Each cloud of rows lies close to a flat space through zero, with a little noise off it, and is much wider in some directions of that space than in others. After each cloud: how many dimensions does that space have?

[[-0.47  0.20  1.52 -2.33  1.58  0.80  1.70  1.03  0.48 -0.06  2.20 -0.45
   0.60  1.23 -0.73 -1.98 -0.77]
 [ 0.89 -2.07  3.29 -2.10 -0.70  2.13  3.34  0.47  2.03 -2.57 -3.20 -0.29
  -0.63  4.54  1.40 -0.69  0.96]
 [-0.08  0.59 -2.06  0.77  0.01 -1.86 -1.81 -1.45 -2.17  1.28  1.13  1.03
   1.10 -1.41 -1.46  0.66  0.90]
 [-1.32  0.79 -0.25  1.51 -0.30 -0.50 -1.30  1.61 -1.35  1.65 -0.33  0.58
  -0.94 -2.17 -0.12  0.83 -0.98]
 [-0.72  1.10 -0.59  1.71 -0.66  0.19 -1.30 -0.12  0.45  0.58  0.05  0.57
  -1.09 -2.31  0.12  0.60  1.09]
 [-0.14 -0.16 -0.16  0.07  2.42 -1.54  0.23 -1.62 -0.55  0.19  0.20  0.29
  -0.11  0.30 -0.50  0.76  0.70]
 [-0.43  0.57 -1.03  1.47  0.33 -1.38 -0.43 -1.06 -0.54 -0.47  1.01 -0.43
  -0.77 -2.43 -0.15  1.87 -0.88]
 [ 1.68 -1.43  0.87 -0.22 -2.46  1.23  0.62 -1.39  1.46 -2.01 -1.04 -0.58
   0.36  3.99  0.37 -1.87  2.58]
 [ 0.23  1.06 -1.71 -0.75  1.47 -0.37  0.49 -2.57  1.45 -1.02  1.00  0.35
   0.74 -2.83 -0.17  2.19  0.96]
 [-1.53  0.04  3.04 -1.15 -2.02  1.71  1.18  2.82 -0.27  0.18  0.13  0.41
  -1.12  1.47 -0.59 -1.87  0.17]
 [ 0.02 -0.28 -0.83 -3.07  0.79 -0.86  1.15 -1.91 -1.52  0.03 -1.52  2.45
   2.41 -0.77 -1.09  3.20  1.36]
 [ 0.29 -0.02  0.80 -3.10  2.03  1.05  2.76 -1.51  1.99 -1.39 -0.55  0.81
   0.79  0.36  0.23  1.13  1.33]
 [ 0.05  0.73  1.02 -3.70  6.79  1.29  3.45 -0.07  3.92 -0.82  1.40 -0.82
   0.39 -0.60  1.18 -0.11 -1.19]
 [-0.31  0.04  1.35  0.37 -1.09  1.15  0.84  1.26  1.13 -1.06  1.27 -1.37
  -1.14  0.59  0.40 -1.50 -0.95]
 [-0.26 -0.86  0.26 -0.36  2.68 -1.41  0.86 -0.22 -1.14  0.62 -1.31  0.28
  -0.06  0.61  0.29  1.28 -1.06]
 [ 0.14  0.73  0.00  1.33 -2.93  2.13 -1.80  1.01  1.50  1.03 -2.47  1.39
  -0.71 -0.33  0.73 -1.06  3.19]
 [-1.64  1.71 -1.24  0.29  2.95 -1.78 -0.63 -0.62 -1.11  1.77  0.79  1.41
  -0.46 -4.19 -0.67  2.36 -0.07]
 [ 0.48 -0.86  0.50 -0.35  0.28 -0.56  1.07 -0.86 -0.35 -0.96 -0.10 -0.46
   0.22  1.56 -0.13  0.20 -0.21]
 [-2.33  0.44  0.08  0.82  2.14 -2.89 -1.12  1.57 -4.45  2.84  3.08  0.06
  -0.48 -1.16 -2.04 -0.27 -2.90]
 [ 0.24 -1.42  0.97 -0.57 -2.07  0.34  0.31  0.88 -1.07 -0.16 -2.30  0.63
   0.44  2.39  0.01 -0.13  0.36]]

8

[[-0.23 -1.29  0.00  1.03 -0.40  0.65 -0.68  0.64 -0.06  0.61  1.03 -0.02
  -0.92 -0.10 -0.93 -0.71  1.27]
 [ 0.67 -1.25 -0.66 -1.48 -0.53  0.39 -1.04  0.36  0.16  0.68  0.06  1.67
   0.66  0.80  0.91  1.37  0.54]
 [ 0.99 -1.05 -0.24  1.01 -1.50 -0.55  5.06  0.97 -2.94  0.55 -1.69 -0.40
  -0.48  1.93 -0.63 -1.44 -2.16]
 [ 2.45 -0.15 -2.47 -2.77 -1.30 -0.07  4.83  1.98 -3.00  3.09 -0.55  1.07
   0.70  2.36 -0.12  1.20 -2.21]
 [-0.05 -1.30 -2.27  0.47 -1.22  1.45  2.84  1.06 -1.99  3.22  0.38 -0.64
  -2.20  2.06 -1.24 -1.37 -0.91]
 [ 0.66  0.37 -0.41 -3.71  0.04 -0.48 -1.84 -1.32  1.58 -0.51 -1.68  2.93
   2.87  0.67  3.48  3.16 -0.98]
 [ 1.20  0.96  0.76 -0.46  0.87 -0.92 -0.05  1.27 -0.34 -0.31  1.60 -0.26
   0.92 -1.52 -1.33  0.86  1.20]
 [ 2.84 -0.80 -1.07 -0.52 -1.83 -0.85  7.40  2.51 -4.72  1.96 -1.03  0.06
   0.35  2.32 -1.42 -0.46 -2.66]
 [-0.11  0.40  0.53  0.47  0.43 -0.31 -0.47  0.05  0.25 -0.61  0.43 -0.36
   0.12 -0.70 -0.39 -0.08  0.46]
 [-0.33 -1.61 -0.90 -0.59 -0.54  1.01 -1.51 -0.11  0.63  1.18  0.33  1.18
  -0.33  0.69  0.78  0.46  0.66]
 [-1.69  2.87  2.01 -1.14  2.27 -1.08 -5.49 -3.18  4.18 -3.81 -0.88  0.27
   2.20 -2.50  2.56  1.91  0.33]
 [-2.49  0.70  1.95  2.48  2.15  0.51 -6.50 -1.06  3.52 -2.01  2.89 -1.42
  -1.15 -3.60 -1.35 -0.98  4.08]
 [ 1.43  0.35  0.93 -1.65 -0.01 -1.24  0.38  0.22  0.00 -1.19 -0.71  1.47
   2.26 -0.30  1.11  1.77 -0.31]
 [ 1.18  2.75 -0.41  0.76  0.82 -0.84  4.17  2.25 -2.73  1.07  2.03 -3.05
  -0.79 -1.29 -3.73 -1.14 -0.47]
 [ 0.18  0.44 -1.66  0.83 -0.12  0.95  2.35  1.79 -1.97  2.80  1.88 -1.86
  -2.10  0.19 -2.78 -1.50  0.08]
 [-1.08  2.87  0.52 -1.22  0.95 -1.11  0.22 -2.75  1.35 -2.12 -2.98 -0.33
   1.53 -0.02  2.63  0.62 -2.96]
 [-0.68 -2.21 -1.72  0.01 -0.61  1.87 -2.27  0.41  0.48  2.52  1.43  0.85
  -1.70  0.84 -0.20 -0.11  1.62]
 [-1.57  0.35  0.53  0.27  0.34  0.01 -1.88 -2.18  1.91 -1.49 -1.61  0.15
   0.11 -0.02  1.73 -0.06 -0.67]
 [-0.23  0.71  0.19  0.10  0.18 -0.29  0.44 -0.32 -0.04 -0.49 -0.52 -0.46
   0.14 -0.17  0.22 -0.15 -0.60]
 [ 1.52 -1.14 -1.74 -2.98 -1.51  0.26  2.05  0.42 -1.11  1.80 -1.67  2.48
   1.23  2.45  2.01  1.89 -1.92]]

5

[[ 0.13 -0.52 -1.27 -1.74  0.61 -0.73  0.09 -0.25 -0.83 -1.01  1.74  0.28
  -0.72 -0.11 -0.07  0.40  1.33]
 [ 0.10 -0.03  0.15 -0.38 -0.14 -0.49 -0.32  0.26  0.51 -0.35 -0.34 -0.98
  -0.28 -1.22  0.31  0.51  0.79]
 [-0.13  0.63  1.29  2.10 -0.50  1.06  0.02  0.04  0.53  1.19 -1.45  0.27
   0.81  0.87 -0.08 -0.82 -1.78]
 [ 0.19  0.63  0.30  1.21 -0.08  0.54 -0.28 -0.70  0.64  0.47 -0.53  1.02
   0.17  1.54 -0.15 -1.14 -0.52]
 [ 0.42  0.56  0.16 -0.01  0.59 -0.55 -1.61 -1.12  0.12  0.60 -0.33  0.08
  -0.26 -0.70 -0.86  0.43  1.06]
 [-0.39 -0.06  0.75  1.09 -0.74  0.88  0.93  0.61  0.20  0.37 -0.72 -0.05
   0.59  0.74  0.63 -0.51 -1.54]
 [ 0.53  0.30 -0.98 -1.11  1.02 -0.93 -1.51 -1.42  0.47 -0.61  0.58  0.52
  -0.90 -0.12 -0.59  0.13  2.19]
 [ 0.21  0.38 -1.00  0.45  0.52  0.86  0.20 -1.39  0.89 -0.87  0.64  2.74
  -0.35  3.49  0.43 -2.22  0.04]
 [ 0.49 -0.35 -2.06 -1.95  0.95 -0.74 -0.19 -1.35  0.80 -2.46  1.89  1.20
  -1.50  1.42  0.65 -0.88  2.78]
 [ 0.13  0.64  0.15  1.74  0.11  1.47 -0.01 -0.86 -0.22  1.05 -0.31  2.30
   0.66  2.75 -0.42 -1.60 -1.72]
 [ 0.32 -0.25 -1.13 -1.82  0.75 -1.16 -0.84 -0.69 -0.36 -0.79  1.06 -0.12
  -0.74 -0.94 -0.41  0.62  2.06]
 [-0.48  0.24  1.87  2.18 -1.24  1.24  0.73  1.05  0.91  1.17 -1.95 -0.90
   1.00 -0.02  0.48 -0.40 -2.21]
 [-0.31 -0.92 -0.76 -1.36  0.16 -0.55  0.96  0.94 -2.00 -0.25  1.45 -0.30
   0.07 -0.85 -0.16  1.06 -0.05]
 [-0.12  0.70  1.14  2.20 -0.63  1.27  0.17 -0.17  1.08  0.95 -1.47  0.76
   0.64  1.66  0.19 -1.26 -1.84]
 [ 0.36  0.96  0.67  1.32 -0.05  0.24 -1.25 -1.32  2.63 -0.09 -1.55  0.04
  -0.29  0.71  0.19 -0.98  0.79]
 [-1.09 -0.03  2.52  3.46 -2.08  2.73  2.84  2.71 -1.00  2.25 -2.00 -0.10
   2.36  1.17  0.68 -0.60 -5.69]
 [ 0.43  0.23 -0.83 -0.26  0.63  0.10 -0.36 -1.03  0.04 -0.36  0.72  1.35
  -0.35  1.39 -0.18 -0.74  0.65]
 [-0.36  0.14  1.03  1.45 -0.54  0.94  0.44  0.96 -1.82  2.09 -0.60  0.13
   1.49 -0.20 -0.74  0.56 -2.73]
 [ 0.36  0.67  0.18  1.49  0.05  0.98 -0.21 -1.01  1.04  0.13 -0.46  1.66
   0.12  2.32  0.06 -1.79 -0.71]
 [ 0.47 -0.49 -0.93 -3.06  1.04 -2.57 -1.75 -0.27 -0.33 -0.93  0.88 -2.35
  -1.27 -3.92 -0.80  2.38  3.63]]

4

[[ 3.01 -2.00  0.10 -1.24  1.97  4.10  2.92 -0.41 -2.06  5.23 -4.65  2.06
  -2.15 -1.63 -0.54 -3.61 -4.01]
 [-1.39 -0.81  0.58 -0.54  0.58 -2.99 -0.78  1.37  0.46 -1.35 -0.73 -1.53
  -0.79 -0.78 -0.04 -0.29  0.09]
 [-2.28 -0.07  2.32  0.27  1.82  0.64 -0.27  0.50  1.63 -0.32  0.49 -2.71
  -2.69  0.37 -2.67  2.06  0.64]
 [ 2.74 -1.02 -3.45  1.86 -1.33 -0.53 -0.69 -2.03 -1.61 -2.30  0.85  1.42
   1.49 -0.50  3.28  0.48  1.66]
 [-1.60  0.64  0.02 -0.65 -1.39 -1.50  0.30 -0.59  0.97 -1.27  0.58  1.25
   1.97  0.03  1.23 -0.17  1.50]
 [-1.32 -0.94 -1.94  2.13 -1.17 -1.89 -0.66 -2.69  1.16 -3.23  2.23 -0.48
   0.65  0.59  0.51  3.34  5.73]
 [ 0.82 -1.07 -0.90  0.21 -1.65 -1.62 -2.94 -0.49  3.03  2.42  0.24  5.04
   0.16  3.31  0.40  3.98  5.97]
 [-1.69  2.45  2.04 -1.22 -0.06  3.38 -1.02  1.35  0.25  0.83  0.70 -1.41
  -0.48 -0.28 -0.85  0.38 -2.92]
 [-2.19 -1.88 -0.26 -0.46  0.44 -3.66 -1.55 -0.22  0.32 -0.34 -1.98 -0.08
  -2.00 -1.14  0.31  1.07  4.38]
 [-0.76  0.68  0.75 -1.25 -0.09 -0.43 -2.32  1.69  1.25  1.69 -0.91  0.70
  -0.29  0.67 -0.43  1.00  0.06]
 [ 3.28 -0.13 -1.52  0.84  1.83 -0.93  3.47 -0.93 -1.83  0.16 -1.34  0.32
   1.82 -0.14 -0.01 -3.35 -2.18]
 [-0.19  0.62 -1.50 -0.49 -0.61 -2.24 -0.31  0.50  0.20 -0.43 -0.64 -0.32
   2.54 -0.20  0.32 -0.99 -0.67]
 [ 1.98 -3.23 -1.16 -0.96 -3.64 -1.84 -3.06  0.49  3.67  3.68 -0.84  7.86
   0.52  3.03  2.10  2.54  4.60]
 [ 0.49 -0.93  0.22  1.31  0.41  0.20  2.67 -0.99 -3.68 -2.15  1.11 -2.23
  -1.78 -1.92  0.31 -2.15 -0.45]
 [-0.79 -2.39  0.36  0.87  0.73 -1.47 -0.89  0.21  0.49 -2.09  0.05 -1.70
  -2.68 -0.80 -0.02  1.32  1.54]
 [-0.57  1.97  2.05 -0.57 -0.10 -1.17 -1.91  1.60  3.18  0.55  1.67  1.99
   0.96  3.42 -0.78  2.40  1.39]
 [-2.63 -1.04 -1.61  1.86 -0.19  0.13  0.72 -2.78 -2.87 -3.72  1.06 -4.51
  -1.75 -3.40  0.17  0.62  2.87]
 [-1.80  1.03  1.21 -0.84  1.49 -1.20  1.49 -0.20 -0.22 -0.63 -1.12 -0.80
   0.01 -0.96 -0.34 -1.45 -0.04]
 [ 1.01  1.40 -1.25 -1.02 -2.17 -2.39 -2.28  0.87  1.96  2.09  0.04  4.47
   3.55  2.79  1.08  0.94  2.00]
 [ 0.92  0.15  0.85  0.39  1.32  0.39  2.06  0.40  0.70  0.22  0.26 -0.71
   0.50  1.00 -1.60 -1.04 -2.10]]

10

[[-3.38 -3.30  1.87  2.74  6.55 -0.23  0.44  1.26 -3.44 -0.30 -2.37  2.61
  -0.83  2.86 -2.17  0.78  0.90]
 [-0.50 -1.30  1.95 -0.63  0.13  0.06  2.17 -0.15 -0.36 -1.70 -2.19 -0.42
  -1.42  3.32 -1.61 -0.26  0.63]
 [ 0.31  2.78 -3.93  1.85 -0.52 -0.74  2.24 -1.08 -2.34  2.04  2.90  0.42
  -1.83 -3.89  4.79 -2.95 -0.51]
 [ 0.06 -0.45  1.52  0.05  0.20  0.00  1.29 -0.14 -1.01 -0.66 -0.76 -1.38
  -2.09  1.70  0.83 -0.50  0.54]
 [ 0.65 -1.11  1.73 -1.93 -1.42  0.75 -0.14 -0.09  2.01 -1.86 -1.14 -2.24
   0.08  1.72 -2.03  0.75  0.22]
 [-2.29  1.22 -0.44  2.84  3.29 -2.52  0.40  1.58 -3.27  3.65  0.20  5.15
   1.53 -0.71 -1.53  0.70 -1.40]
 [-1.13 -2.88  3.29  0.42  5.04  1.07 -4.06  1.33 -0.27 -1.03 -2.23  0.99
  -0.11  1.50 -1.04  3.37 -0.22]
 [-1.49  0.30 -0.32  1.27  3.23 -0.27 -0.59  1.05 -1.39  1.26  0.60  1.68
   0.35 -2.50 -1.12  1.67 -2.16]
 [ 2.30 -1.87  3.35 -5.66 -3.77  1.45 -5.35  0.61  7.32 -3.39 -2.91 -0.80
   4.22  3.39 -4.65  4.30  0.13]
 [ 0.07  1.03 -2.42  1.00 -1.45 -0.29  2.10 -0.70 -0.77  1.08  2.03 -0.99
  -0.24 -1.69  1.17 -2.39  0.65]
 [ 2.47 -0.11  0.17 -3.16 -3.33  1.68 -1.50 -1.13  3.69 -2.66 -0.65 -2.16
  -0.15  0.69  1.73 -0.20  0.72]
 [-0.36 -2.12  1.94 -2.57  3.91  1.82 -1.81 -0.08  1.19 -4.17 -4.43  2.99
  -1.05  2.01 -0.01  2.65 -1.17]
 [ 0.43  1.52 -3.09 -0.53 -1.82 -0.07  0.64 -0.58  1.28  0.38  1.53  0.26
   1.49 -2.79  0.27 -0.71 -0.75]
 [-0.66  0.65 -0.38  2.56  1.24 -1.11 -3.38  1.50 -0.79  3.66  2.49  0.45
   2.34 -2.52 -0.26  1.10 -0.15]
 [ 0.40  3.84 -4.95 -1.21 -1.59 -0.14  4.79 -1.98 -0.55 -0.80  1.10  2.13
  -1.40 -4.44  2.40 -2.08 -3.08]
 [ 0.00 -1.75 -0.66 -0.11  0.91  0.69 -1.67  0.07  0.92 -1.11 -1.08  1.45
   1.37  1.47  0.41 -0.05  2.03]
 [-2.47 -0.72  0.95  3.27  2.19 -1.06  3.11  0.78 -3.58  1.70  1.28 -1.91
  -1.41  0.14 -2.61 -0.94 -0.02]
 [-1.48  4.29  0.31  2.03  0.46 -3.23  7.37 -0.43 -6.25  2.76  0.37  1.93
  -4.83 -0.85  0.98 -1.73 -3.83]
 [ 1.16 -0.99  1.82 -1.72 -0.45  0.80 -1.77 -0.19  1.64 -1.70 -1.92 -0.45
  -0.57  2.40  0.74  1.07  0.71]
 [-0.70 -0.90 -3.69  3.21 -1.93 -0.22 -0.69  0.40  0.55  2.90  4.48 -2.67
   3.88 -2.20 -1.18 -2.74  3.81]]

7
